The rows of a group lie close to one hidden flat surface of 10 dimensions, which may be shifted away from zero. Surfaces can cross.
(in the rows, 128 means zero)
Some rows, each with its group after it:
[145  98 129 166 144 131 121 102 153 159 114 112 139  90 112 116  91 138
 160]  k576
[175  83 127 148 151 116 188 168 106 141 102 163 137 139  87 146 156 122
 126]  k824
[115 152 159 192 164 144 133 140 112 142  90  99 163 107 134 133 107 156
 165]  k564
[145 109 157 117 166 107 141 121  97 133  75 155 172  97 179 114  83 149
 135]  k576
[115 149  84 180 105 127 131 106 128 139 107  82 100 159  79 127 135 104
 159]  k564
[ 56 208 109  53 123 136 127 143 153 163 137 164  83 169  98 121 148  87
  97]  k208
[163  92 153 159 151 149 112 140 140 168 153 115 149  94 122 144 102 119
 136]  k433
[127 139  79 131 104 120 131 120 146 156 102 135 125 115  70  92  54 148
 161]  k824
[131  97  85  97 165 104 138  85 164 125  76 144 148 119 168  66  75 162
 130]  k642
[122 109  95 135 175 109 120 121 157 183 107 149 145 129  82 136 177 133
 112]  k564
[147 120 119 148 119 133 151 110  94 146 146 172 174  84 120 144 116  78
  96]  k824
[113 130 108 115 113  92 122 102 117 115 118 154 179 109 184 121 139  81
 106]  k824
[ 80 165 159 170 124 130 157 175 100  92 104  89 155 114 100 130 159 124
 189]  k66
[180 117 113 122  89 113  75 108 145 154 120 136 116 155 160 114  30 169
 119]  k433
[118 138  80 162  79 113 118  56 116 105 112  70 118 137 118 109 115  82
 159]  k63
[175  78 188 144 148 129 146 182  88 118 145 135 167  93 119 165 139 111
 134]  k824
[133 131 163 154 132 136 117 111  81 167 138 154 162  69  79 166 127 134
 126]  k433
[139 131  83 177 103 106 130  59  91 113 118 120 158 131 145 139 146  81
 105]  k433
[168 122 157 196 108 140 125 132  79 176 102  88 122 105  33 148  63 136
 197]  k564
[107 188  97  96  96 143 149  74  57  75 154 181 131 126 121 139 156 128
  57]  k433
[157  65 134 127 183 120 196 145 164 115 117 155 107 161 171 141 225 107
  95]  k824
[101 166 131 128 195 154 157 138  93 147 107 102 127 166 107 140 132  86
 109]  k208
[116 152  84 133  94 133 164 135 160 109 117 145 109 151 142  98 111 120
 128]  k642
[160 160 134 167 153 181 119 135 113 157 161 110 104 174 120 161 105 130
  80]  k63
[112 154 154 101 103 146  97  39  91 131 121  90  87  98 137 106  63 126
 162]  k642
[ 85 162 100 147  83 109 136 128 160 114  92 144 127 131 146 106 145 142
 153]  k576
[ 88 116  90 154 135 141 139 126 198 112 136  78 132 106 129  94 142 101
 168]  k66
[184 107 118 163 129 131 128 108  91 168 142 150 140 130  98 167 126 100
  92]  k564
[109 124 101  66 107 111 111 110 162 170 155 195 119 105 106 119 138 102
  94]  k642
[110 163 120 137 128 137 138 129 110 160 121 157 122 124  51 144 136 143
 121]  k433
[162  75 143 139 179 106 117 130 136 136  79 113 147 128 151 115 111 174
 157]  k208
[ 99 163 146  57 121 169 144 107  96  92 155 137  70 122  94 114 122 153
 120]  k642
[ 90 179 127 112  73 124 119 132 126 107 129 121 109 144 148 119 116 122
 146]  k824
[142 123  69 110 109 125  90  91 130 110 196 130 172 115 145 124 106  94
  70]  k63
[182  66 147 125 132 157 145 103 105  91 180  57  90 126 127 129 111  68
 142]  k66
[162 125  99 157 157 119 112 101 111 122 107 102 151 171 174 124 101 135
  99]  k63
[120 187 124 124 102 131 126 132  72 105 103 132 140 145 127 119  61 166
 126]  k564
[150 135 122 169 114  97 129 150  70 142  78 108 140 156  65 154 123 127
 163]  k824
[ 79 148 108  93 118 121 134 119 161 143 117 178 134  97 125 103 134 148
 124]  k433
[132  90 108 105 201 110 143 106 176 170  95 148 114 168 166 127 187 110
  87]  k63
[126  56 149 143 186 116 146 151 145 122 111  60 133  99  84 115 167 120
 200]  k66
[143 103 108 154 101 132 121  82 156 101 163  91 116 126 179 119 140  81
 124]  k433
[189  76  96 138 115 100 135 105 115  96 107 106 120 153 136 107 101 144
 141]  k576
[111 125 114  78 156 101 138  64  77 115  85 130 123 127 100 109 144 143
 128]  k642
[165  98  88 155 154 170 114  99 144 173 173  88 104 127  41 132  88 123
 125]  k66
[179  50 139 101 178 135 118 104 138 128 163 104 119 111 129 120 126 121
 115]  k642
[ 93 153 192 165  95 127 141 184 109 109 119 126 136 112 129 158 184 134
 169]  k576
[141 130  92 113  87 125 157 130 128 115 147 159 110 146 112 123 121 103
 104]  k824
[127  78 124  23 151 106  96  60 119 141 166 155 117  91 114 115 159 108
  92]  k642
[110 152  92 118 139 142 157 126 148 138  99 123  66 167  55 108 125 173
 147]  k208
[143 115 160 132  64 102 141 157 124  69 102 161 118 123 165 121 147 198
 160]  k208
[137 121 188 116 120 110 151 166  65 109 115 156 147 121 131 165 177 102
 127]  k576
[134 130 139  84 142  81 157 140  54  81  90 167 187 127 169 127 127 122
 107]  k66
[107 129 161  96 142  87 120 191  82 125  96 121 140 139  58 144 177 162
 170]  k564
[100 192 105 125  69 116 163 126  97  89  99 164 116 163 144 122 136 123
 117]  k208
[102 164 215 124 172 141 137 162  95 140  67 125 118 139 163 142 123 159
 152]  k576
[161 125 153  98 137 151 175 169 113 108 148 172  87 160 121 152 150 144
  84]  k824
[101 150 122 111  62 115 115 120 158 135 143 158 112 119 156 128 142  92
 125]  k208
[145 130 137 109 148 125 131 162  90 120 108 114 101 174  72 137 124 167
 135]  k66
[131 132 103 140 128  83 137  83  73 115 101 151 188 131 168 145 163  62
  88]  k63
[130 141 174 143 142 152 155 114  65  87 107  93 131 111 136 127 105 144
 156]  k642
[148 147 179 133  90 166 124 185 116 118 181 128  91 142 133 159 110 126
 121]  k642
[124 125  94  94 151 128 127 125 187 136 119 145  92 166 150 106 130 167
 105]  k564
[179 115  81 102 108 149 102  60  97 111 186  97  74 175  98 137 103 104
  79]  k63
[110 186 126 205 134 112 114 176 117 139  81 112 167 177 141 154 149 161
 136]  k66
[ 84 105 154  87 152 119 126 152 201 138 122 164 139  78 177  97 150 154
 144]  k576
[148  83 173 147 163 133 163 154 123 139 135 154 159  92 129 161 178  95
 119]  k824
[ 99 140 136 173 116 122 142 150 147 145 115 116 140 118 122 136 159 102
 160]  k433
[121 160 117  83 145 121 121 125  96 170 133 183 147 131 102 142 114 114
  77]  k208
[ 96 171 115 180  72 120 153 111 131 153  86 148 155  88 120 116 100  91
 170]  k564
[135 141  79  94 140 122 127 118 105 150 142 185 163 114  84 127 107 128
  78]  k66
[160 138 194 111 101 104 135 147  79 137  94 163 106 161 189 157 113 108
 117]  k66
[138 135 151 165 124 162 102 157 127 106 182  75 113 160 142 166 155 103
 111]  k63
[152  68 151 168 149 123 127 145 153 119 149  84 142 126 165 146 179  81
 138]  k433
[162 133 124 123 139 123 112 112  80 141 131 162 161 119 112 146 107 146
  87]  k433
[131  89 129 107 158 142 110 136 149 139 198 114 128 102  88 151 190  90
 111]  k564
[167 116 150 117 106 144  98 105 100 119 169  99  86 152 132 148 113 109
 118]  k642
[ 68 176 127 128 104 117 150 123 149 138  89 162 126 110 146 114 139 112
 147]  k576
[135 123  97 120 117 119 105  65 107 132 114 109 138 108 103  98  72 135
 147]  k63
[121 131 117 159 170 110 104 154 150 206  90 143 147 141  77 144 139 164
 133]  k66
[111  98 113 130  79 106 132 144 179 120 149 162 151  63 102 111 160 138
 162]  k576
[149 111 146 120 165 177 135 146 116  60 164  74 154  98 168  96  49 170
 141]  k66
[104 136 113 118 102 135 206 139 121  70 121 179 125 104 115 119 179 145
 127]  k208
[153 137 161 134  69 149 108 129 132  81 146 104  80 152 196 115  77 158
 145]  k208
[112 123 157 126 154 121 130 113  95 167 105 132 142  81  66 138 141 133
 156]  k642
[ 99 106 153 109 134 130  96 124 178 132 150  99 116 106 155 117 151 117
 152]  k824
[122 102 179  82 181 129 127 132 147 128 141 158 155  91 207 130 147 114
  95]  k576
[152 114 196 163 170 141 143 122  91 127  86  87 133 127 188 131  93 115
 159]  k576
[123 162 134 119 172 144 154 163  94 147 105 163 145 135  87 139 107 174
 105]  k433
[ 94 166 130 140  40 105 155 140 136  62 101 142 107 141 187 112 145 139
 161]  k208
[135 128 147 144 110 123 147 153  97 151  88 145 120 100  51 124  89 174
 184]  k576
[106 140 151 119 121 137 106 155 145  96 154  97 130 125 163 130 142 130
 140]  k63
[116 142 149 113 126 104 111 157 119 112  86 109 104 175 136 128 142 170
 157]  k824
[106 156  80 148  97 111 142 119 111 140 125 141 138 146  85 148 173  70
 107]  k66
[119 123 184 132 124 160 163 147 123  69 157 106 132  93 188 125 136  98
 142]  k642
[100 179 134 127  83 136 131 154  73 110 137 116 113 143  63 148 147 112
 143]  k564
[136 151 143 152 166 172  89 171 151 150 167 116 163 121 149 143  77 168
 101]  k63
[112 133 106 126 150 106 113 136 113 137  75  76 116 148  56 104 110 173
 190]  k564
[118 137 145 120 139 139 123  99  72 123 137 134 107 111  58 152 179 172
 118]  k433
[106 120 183  76 134  96 124 185 140 132 104 178 142 108 158 129 163 170
 144]  k208
[ 82 160  74  94 122 148 114  78 127 128 173 126 173  54  80  97  76  89
 118]  k564
[121 194 123 159 114 167 145 116 100 151 118 130  78 177  98 152 114 124
 105]  k63
[184  81 140 131 173 154  97 127 131 115 166  65  84 189 140 145 135 138
 104]  k63
[155 102 134  92 158 109 101 119 102 185 142 192 171  88  99 148 125 128
  86]  k208

New rows, each followed by its group:
[110 160  82 117 111  91 127 113 128 138  77 194 166 119 128  98 100 183
 115]  k576
[143 131 128 102 165 157 137 162 128 165 154 171 139 119  96 138  92 146
  85]  k433
[146 100 182 150 118 137 138 172 173 144 105 119  75 142 143 130 124 166
 178]  k564
[163  96  97 185 153 123  93  97 111 153 138  75 160 137 107 145 127 100
 124]  k63
[119 146 188 122 101 118 152 149  95 121 103 160 134 112 189 135 107 102
 144]  k66
[148 116 176  86 116 164 120 138 144 168 177 156  85 108 133 145  95 105
 109]  k66
[182 115 132 125 116 134 114 140  94 135 144 100  49 212  88 166 138 121
 107]  k66
[139 111 155 122 116 156 104  98  99 150 204 147 132  63  77 166 155 110
 100]  k433
[146  89 138  98  69 109 134 136 168 134 145 173 101 109 141 111 117 103
 141]  k564
[150 129 113 139 152 141 149 173 134 136 139 128 126 172 116 142 134 105
  98]  k433
[141 199 117 144  92 133 138 128  53  98 110 144 148 170 152 140  66 136
  90]  k66
[161 134  90 135 140 119 108  75  93 124  95 104 133 166 139 112  59 158
 113]  k63
[145 107 132 129 153  95 150  69  81 117  73 130 139 138 178 125 141  96
 113]  k63
[133 138 109 131 155  95 126 155  87 152 103 151 161 153  78 158 166 138
 107]  k66
[ 94 168 153  80  69 127 107 152 132 144 175 207 132  83 119 143 135 126
 101]  k433
[143 171 134 112  94  97  81 167  28  69 151 128 186 152 132 170 127 142
  90]  k63
[110 137 138 120  98 100 137 142 123  81  77 117 150 119 185  85  79 148
 181]  k564
[ 82 159 151 149  89 119 121 137 126 162 122 151 130  88  69 151 176 131
 160]  k433
[125 146 171 173 130 147 137 176  93 148 141 124 134 124  73 181 174 105
 135]  k433
[ 84 146 115  61 132 121 102 144 178 127 128 144 106 139 123  93 125 181
 135]  k63
[156 124 115  62 144 109  96 108  96 161 117 165 108 154  90 125  93 172
  95]  k642
[139 160 138 177 132 141 132 128  86 135 115 123 140 146 121 154 121 133
 116]  k564
[127 184 176 169  71 146 118 152 111 166 133 140  81 174 140 177 130  93
 119]  k66
[160 106 132 159 149 101 128 138 110 136  85 121 147 152 134 141 136 146
 136]  k564
[137 165 118 164 122 143 142 128  84 144 128 135 129 147  91 151 114 120
 112]  k433
[ 92 167 111 128 140 125 124 135  97 129 115 107 148 121  72 125 129 143
 142]  k564
[ 93 135 105 133 198 176 189 113 156 107 126 115 135 107 127  96 140 135
 120]  k433
[146 137 117 154 157 107 161 141  46 104 107 145 176 166 125 168 184 102
  84]  k433
[112 166 153 155 132 142 139 145  91 152 109 128 120 128  64 153 149 153
 149]  k433
[109 179 135 140 141 128 120 175 108  95 111 149 192 135 192 129 103 177
 101]  k66
[120 129 152  99 156 180 155  95  87 118 152 128 122  77  80 119 102 146
 125]  k642
[138 126  77 129 133 128 130  82 120 184 120 150 123 117  37 124 113 116
 119]  k642
[174 105  98 114 115  93  86 115 134 167 125 165 140 137 132 129  91 146
 101]  k433
[154  88  76  45  89  95 135 175 150 108 157 170 110 138  66 105 113 132
 123]  k824
[151 159 127 158 137 154 131  91  72 160 141 151 154 120 118 162  92  97
  68]  k63
[119 129 156 164 112  74 103 164 133 186  72 162 185  94 133 145 124 131
 169]  k433
[ 93 122 186  95 143 137 118 185 141 111 139 118 139  76 136 110 110 162
 179]  k564
[121 132 116 154  81 114 125 155 146 117 125 120  99 145  80 130 166 159
 168]  k576
[145  99 163 132 126  96 156 162 108 111  63 123 125 122 114 111 113 174
 194]  k576
[122 103  97  97 151 126 120 120 191 138 127 120 106 138 133  90 121 152
 130]  k564
[143 123 106 153 124 135 130 106 124 159 130 112 109 141  86 134 108  98
 132]  k66
[173 110 182 182  95 131  89 168 111 138 139  68  90 163 114 173 128 134
 166]  k433
[102 175  88  93  99 118  98 144 131  99 147 146 128 169 134 129 132 139
  90]  k63
[152  98 195 122 175 183 109 159 157 150 179 122 124  78 126 135  92 170
 132]  k564
[148 106 168  78 143 123 148 134  95 122 115 141  96 146 135 129 119 119
 124]  k576
[179 121 120 240  75 121 108 128 108 169 138  87 153 150 124 179 100  41
 143]  k433
[143 133 116 190  87 109 108 118 135 123  86  73 101 189 147 130 117 133
 171]  k433
[ 76 154 173 114 132 118 163 155 116 165  78 146 100 122  84 133 171 109
 178]  k576
[124 125  97 138 118 136 151  59 165 101 120  93  90 160 212  89 125  76
 124]  k63
[115 148 140 115  91 127  80 141  86  93 159  92 152 101  96 131  90 158
 158]  k63
[101 175 142 130 113 169 129 159 116 141 180 140 103 127  69 160 151 120
 106]  k564
[ 82 174 155 127  95 112 141 183 118 106  91 115 103 159 108 131 167 146
 176]  k564
[ 87 156 157 103  93 129 115 132 156 127 121 166 130  90 157 106 105 178
 150]  k433
[113 149  77 120 123 147 121 131 163 113 170 122 138 125 119 112 122 133
  97]  k66
[185  90  86 144  82  71  63  59 109 173 133 148 155 122 116 150 117 104
 102]  k433
[132  95 110 151 179 125 148 142 158 166 127 140 176 100 122 131 133  96
 119]  k433
[120 111 118 136 100 114 139 119 148 191 135 170 149  60  68 134 131  86
 149]  k564
[121 156  79 133 113 104 103 109 123 106  95  97 127 176 132 103  95 158
 139]  k63
[136 104 169 101 118  95 137 162 115 113 109 168 162  99 175 121 121 136
 138]  k564
[124 120 115  83 117 138 124  95 151 103 157 115  87 135 151 103 131 113
 113]  k63
[117 201 149 105  94 170 157 102  83 112 118 146  55 179 139 139 109 127
 101]  k63
[173 116 138 133 153 128 149 166  74 107 116 131 120 173 101 152 140 160
 111]  k642
[122 108 106 138 138 178 165  85 146 161 190 144 140  41  63 125 123  71
 115]  k642
[124 140 171  98  77  61  90 174  75 118 104 178 135 159 134 177 209 149
 119]  k433
[109 134 174 101 112 105 100 119 139 117  98 159 157  73 192 106 101 192
 156]  k433
[113  90 130 136 182 130 123 182 172  87 140  53 128 140 125 115 176 155
 163]  k66
[194  81 129 133 183 101 104 157 113 151 102 123 145 181 133 141 111 160
 107]  k433
[143 153 119 168 112 153  96 112 127 135 155 147 167  99 147 136  77 176
  99]  k576
[154 100 153 122 133 130 118 147 133 107 122  96 115 131 142 112  97 158
 164]  k564
[122 141 105 127 122 131 101  99 128 138 119 102 119 124  97 103  71 161
 151]  k63
[ 94 148 103 126 107 159 148  92 166 125 168 139 123  87 133 111 133  93
 115]  k433
[111 131 106 108  54 127 115 100 155 111 194 134  85 137 123 145 191  68
 107]  k433
[157  93 175 152 138 132 116 172 114 149 172 126 156 114 122 176 162  82
 113]  k433
[155 120 172 173 125 130 124 185 108 148 133 126 163 129 151 172 126  95
 130]  k433
[137 126 123 167  63 120 151 108 133 121 128 135 141 105 169 126 108  62
 142]  k564
[162 145 175 131 153 161 132 136  47 182 123 134  90 141  34 172  96 144
 126]  k576
[154  85  93 162 133 104 141 143 185 145 114 128 152 134 158 115 125 104
 133]  k642
[179  88 132 159  47  68  50 134 148 176 137 137 151 131 166 159 116  78
 137]  k433
[191  61 112 142 105 129 191 180 124 120 165 143 112 131  51 148 150  79
 130]  k824
[143 135 106 126 134 130 155 122  82 137 143 169 147 115  62 151 144 107
  91]  k642
[141  93 134 131 125 162 114 132 207 158 176 116  99  98 129 110  91 115
 146]  k642
[136  85 173 146 162 114 109  78 105 137  97  77 154  83 156 123 116 111
 176]  k642
[ 90 173 111  81  62 150 119  76 114 107 186 171  88 103  96 130 159 131
  95]  k433
[119 111 212  76 136 147 144 182 116 116 153 142 109  96 136 134 134 124
 147]  k66
[150  65 142 137 176 161 152 103 145 140 167 130 169  44 135 119 102  98
 120]  k642
[ 89 176 126 111 134 136 150 106 100 111  94 173 152 103 142 106 102 186
 122]  k433
[140  76 108 129 119  51  79  87 149 170  82 158 179 101 152 119 149 131
 144]  k433
[ 88 151 137 165 109 143 144 124 131 144 126 119 125 104  92 140 164 109
 156]  k433
[113  93  90  96 166 105 103 122 143 146 129  94 140 117  55 109 149 135
 151]  k564
[129 125 186 152  93 159 142 164 131 148 178 159 121  95 127 176 163  93
 118]  k564
[159 159  95 110 100 148 136 115  78  92 173 146 109 178 124 152 123 107
  54]  k433
[100 163  37 148 105 132 168  77 159 117 126 134 122 159 128 106 145  66
  98]  k433
[134 108 160  94  84 144 130 160 176 154 156 149  71  99  94 110  92 151
 167]  k564
[115 159 137 125 198 110 135 143  90 147  60 115 155 179 145 132 120 121
 124]  k208
[193 106 159 157  92 103  73 132  68 145 141 126 140 146 124 185 122 130
 119]  k433
[120 128 158  77  83 126 101 133 110 139 182 149 100 123 116 162 173  80
 110]  k642
[157 133  90 135 141 123 119 110 123 127 103 105  94 206 112 122 114 170
 113]  k564
[132 187 116 135 125 139  98 159 102 118 126 114 115 195 117 142  89 185
 105]  k63
[100 210 121 141  86 155 132 122 110 150 115 149  96 145  86 126  84 167
 128]  k576
[ 73 140 142 135 132 117 131 123 140 175 106 135 130  85  71 137 172 107
 166]  k63
[147 105 176 175  91 137 153 170 172 136 127 124  71 157 159 155 171 112
 155]  k564
[119 169  80 145  69 116 124  50  98  98 114 142 139 129 167 116 104 117
 108]  k433
[138 113 183 119  78  53  61 146 110 146  71 160 155 113 173 144 141 186
 170]  k433
[120 156 169 138 139 143 105 201 142 108 134 118 133 158 176 139 124 181
 124]  k66
[101 155  64 128  69  91  93 103 116  90 127  98 154 141 113 115 131 111
 141]  k63
[120 114 127  80 100 128 117 127 118  97 194 137 150  82 124 127 144  74
 107]  k564
[126 105  70 106 110 126 140 137 214 143 144 137  79 156 100 103 141 117
 123]  k642
[ 82 143  73 131 141  91 165 103 131 149  94 183 186  96 118 123 186  85
 105]  k433
[109 150 122 119 154 129 135 110 140 168  92 151 120 130 122 112 114 148
 124]  k63
[141 156 125 123  82 166 138 112 114 138 166 122  67 153  93 138  94  91
 115]  k66
[163  92  91 116 124 126 116 104 152 172 148 142  94 144  68 132 125 121
 108]  k564
[ 98 128 176 111 110 152 146 155 151 142 169 142 113  83 118 137 153  80
 148]  k66
[104 125 186  91 161 150 160 134 144 140 105 109  60 147 149 115 129 109
 157]  k576
[107 148 147 136 111 118 142 147 111 113 130 163 157 115 158 151 164 100
 109]  k564
[ 92 134 140 161 177 173 122 122 169 132 141  66 149  89 139 112 112 134
 158]  k564
[155 150  64 160  99 133 136 104 120 139 131 123 112 176 111 132  94  95
  98]  k433
[159  71 148 118 173 123  83 144 132 131 170  96 162  99 125 144 142 131
 119]  k63
[ 93 144 127 137  91 111 155 163 147 101 141 144 132 145 157 148 202  57
 114]  k433
[123 156 139 114  92 114 111 126 106  96 113 137 115 155 163 125 130 165
 122]  k433
[157  95 130 121 189 146 159 100 139 151 129 176 145 105 160 130 125 133
  75]  k824
[ 82 173 152  82 108 130 153 188 135 102 140 191 135 125 163 133 152 133
 101]  k433
[131 142 127 140 121 147 146  75  89  92 148 141 162  90 167 133 117 115
  91]  k433
[145  99 101 141 102 140 120 109 157 105 160  61  76 159 115 112 126  99
 151]  k564
[159  89 143 124 139 127 107 104 124 148 143 114 127 111 133 134 101 115
 127]  k642
[134 133 172 139 127 148 145 157 130  93 151 136 179  94 227 129  99  99
 111]  k433
[ 92 177 104 150 145 112 128 126 137 169  49 129 123 169 104 112 107 177
 154]  k63
[118 142 129 185  84 133 130  81 119 100 120  84 117 121 147 129 146 110
 160]  k433
